The same things were measured in two ways. Each way mixes the same 4 hidden numbers, adds some noise and spreads widely along 2 directions of its own, which tell nothing about the thing.
Some things both ways: the first way, then the second way.
[  9  -1   5 -22  -8  11  -3  -2   9  -9  -4 -16   2   7  -9]
[ -1 -12  31   1   2   3   5  10]

[  7  -1  11  -2  12   2   7   1  -3 -21  -3   0  -6   4  -6]
[-11   4   0  14  14  -4   6  11]

[  3  -6  -6 -14  -2   4  -6   5  -1 -13   9 -20  10   7   0]
[-9 -3 17 -5 -5  6 12  4]

[ -7  10  -6 -12   7  -6 -17   4 -17 -22  -6 -27   0  -8   7]
[23 -4  6 -8  1  7 15  1]

[-14   8 -16 -25  -4  -2 -24   2  -9 -11   1 -36  13  -4  14]
[ 15 -14   9 -16 -10  23   8   6]

[  0   0  -5 -14   5  10  -1  -6   1  -7  -7   3   0   9   5]
[ -5 -10   6  11 -14   7   4   6]

[ -9   7 -18 -22  -5  12 -10 -11   1  -1  -6  -7  10  11  17]
[  6 -18  13  13 -26  10   2   3]

[-16  10  -2   4  27 -14  -2  -8 -15 -23   3   8  -2  -8  24]
[-11   8 -19  15   6  -1   7  12]

[ -7  -9 -16 -18   4  -7 -10  18 -14  -4  17 -29  12   6   9]
[ -3  -4  13 -33 -24  18  22  -7]

[  9  -3   5 -21  -9   9  -8  -2   9 -14  -1 -25   5   1  -7]
[ 4 -8 31  1 12  5  5  9]

[  8  -6   5 -24 -14  13  -5  -2  15 -10   4 -23  10   7  -9]
[-7 -6 37 10 15  0 -7  3]

[-18   5 -10 -12  13  -8  -6  -5  -8 -10   5  -1   7  -5  25]
[ -6  -3   0   6 -10   6  10   2]

Other things, the second way, with their names:
z31: [-17   8   7  11  21  -6   6  15]
z229: [-32  -8  29   3 -21   0   3  -6]
z650: [  4  -5  -2  12 -17   6   8   3]
z9: [-21   2  -2  18  -2  -4   6   8]
z512: [ 2  2 10 -2 -4  1 12  2]
z479: [  3  -8 -20  26 -15   3   9  20]
z245: [-2  3 -1  5 -3  1 11  1]
z281: [-11  -5   0  -2 -10  13   9   8]
z17: [-3 -2 13 -4 10  8  3  7]
z307: [ -4   0  -2 -15 -21  14  17  -6]
z464: [ -4   6 -16   5   0   3  14   5]
z830: [-21   0   7  -2 -10   6   8  -3]
z874: [-12  -5   1   5 -14   9   5  -1]
z360: [-17   0  -6   3  -3   8   2  -2]
z507: [ -4  -6  -5  15 -14   3   4   2]
z738: [-19  11  19 -13  25  -1  11   6]
z44: [-1 -4 19 -3  4  5  7  5]
z181: [-5  6  4 -6  7  4 13  4]
z204: [ -5  -4 -12  23 -11   1   1  -1]
z536: [ -5  -5  -9   7 -15  10   9   1]
z538: [-14  21   5 -22  10  -5  25  -5]
z335: [-7  0  4  3  7  3  7  7]
z628: [-13  -2  12  10   2   4   3   8]
z40: [ 9  3  4 -5  5  3 13  2]
z79: [ -8 -13  28  -9  -8  14   6  -1]
z774: [ -9   1   3 -11  -3   5  18   7]
z58: [-32  21 -22   8  15  -4   5  -2]
z144: [  5  -9 -20  13 -36  11   8  -4]
z109: [ -9  -4   3  -2 -15  10  10   1]
z488: [ -4  -1 -20  -3 -20  16  11  -3]
z195: [ 6 -8 25 16 11 -5 -1 11]
z354: [-15   8   7 -23   4   6  23   9]
z238: [-16   2   1   2 -19  -4  20  -1]
z22: [  1   7   2 -10   5   1  15  -4]
z453: [ 0  9 -7 19 30 -5 -4  6]
z5: [-21   6  15 -13  14   1  16   9]
z168: [  4   1  11 -14 -10   4  23   4]
z443: [-9  0 -3  9 -2  2  7  0]
z815: [-31  -6  18 -10 -32   9  11 -15]
z222: [-6 -1 -9  9 -2  8  1  0]
z630: [-3 -2  4  3  4 11 -1  0]
z752: [  8  -1  23 -30 -13  10  22  -8]
z862: [-13   5  -6   5  -7   1  13  -1]
z408: [-13   0  16 -17  -5   3  23  11]
z794: [  2   7 -18  11   8   4   7   8]
z832: [-9  3  6 -2 12  4  8 12]
z151: [-14   2 -14  26  -8  -4   6   5]
z854: [-10  -1   1 -12  -7  10  19  10]
z703: [-22  -1  18  12 -14 -10  10  -2]
z963: [-5 -3  5 -8  1 12  8  4]
z451: [ 10 -14  11  17   7  13 -15   2]
z913: [-15   2  -5 -15 -18  10  22   1]
z853: [-11  -3  15   8  -3  -1   6  -1]
z657: [-21   2  24 -14  10   5  15  21]

Some of these things the first way, each followed by its name:
[ -4 -11   3   3  21 -15   0  22 -20 -25  28 -21   6  -1  -1]  z538
[  0  -3   0  -5   9   6   6  -5   0 -15   5   4   4  11   6]  z9
[ -3  -4  -5  -1  16  -3   3   7 -10 -15   6   0  -1   7   7]  z862
[ -3  -8  -9  -6  11  -3   3  15 -14 -12  17 -14   6   9   5]  z913
[  4   3  -3 -24 -11  15 -10  -6   5 -10 -16 -13   4   9  -2]  z451
[-20   0 -17 -12  18 -15  -7   3 -19  -3   7  -8   2  -3  26]  z307
[ -3  -9   8  -5  21 -14   4  14 -12 -16  14 -13  -5  -7   0]  z354
[ -5  -1   1 -11  17  -4   3  -3  -5  -2  -4   7  -7  -1  10]  z281
[  5  -7 -10 -15  -3   0  -7  22 -13 -11   9 -33   5   9  -8]  z752
[ -2  12  -5  -2  12   8   2 -11  -5 -23 -17  12  -2   8  11]  z479
[  8  -4   5  -3  16  -5   0  18 -16 -19  -1 -15  -7   6 -10]  z22
[ -2  -1  -6  -5   6   4   0   5  -7 -19   7  -8   7  14   3]  z443
[ 14   2  17   3  15   3   7   7  -6 -27 -13  -2 -12   2 -15]  z453
[  9   0  -8  -9   1  15   3   4  -4 -15  -6  -2   6  19  -3]  z507
[  7 -14  17 -11   9  -5   6   2   5 -11   9 -12  -5  -3  -9]  z657
[ -7   5  -4   1  18   0   6  -5 -10 -16  -3  15  -2   7  15]  z151
[  2   1   1   3  16  -1   6   9 -16 -24  -3  -4  -2  10  -4]  z464
[ -6  -5 -14 -13   2   5  -3   2  -3  -9   9  -9  13  12  13]  z874
[-22   5 -25  -8  14  -8 -10   4 -21 -11  12  -9  14   3  29]  z488
[ -8 -11  10  -8  17 -14   1   3  -5 -13  15  -6  -4 -11   7]  z5
[  5  -3  -1  -9  -1   7  -2   8  -3 -20   8 -17   8  10  -5]  z335
[ -3  -4  -5 -13   4  -3  -5   8  -8 -14   7 -19   7   2   3]  z963
[ -7   1  -6 -15   4  -2  -8  -1  -5 -11   2 -14   6   1  11]  z630
[  4 -14   7  12  26  -6  22  18 -17 -22  16   7  -4  13  -4]  z58
[-15 -17 -17 -19  13  -5   6   0  -4  16  18   6   4  12  23]  z815
[  1   4  -5  -8   5  -2  -9  10 -13 -22  -1 -23   6   1  -3]  z40
[ -2  -4  10  -3   9  -3   0  -6   1 -25  11  -9   5  -5   0]  z31
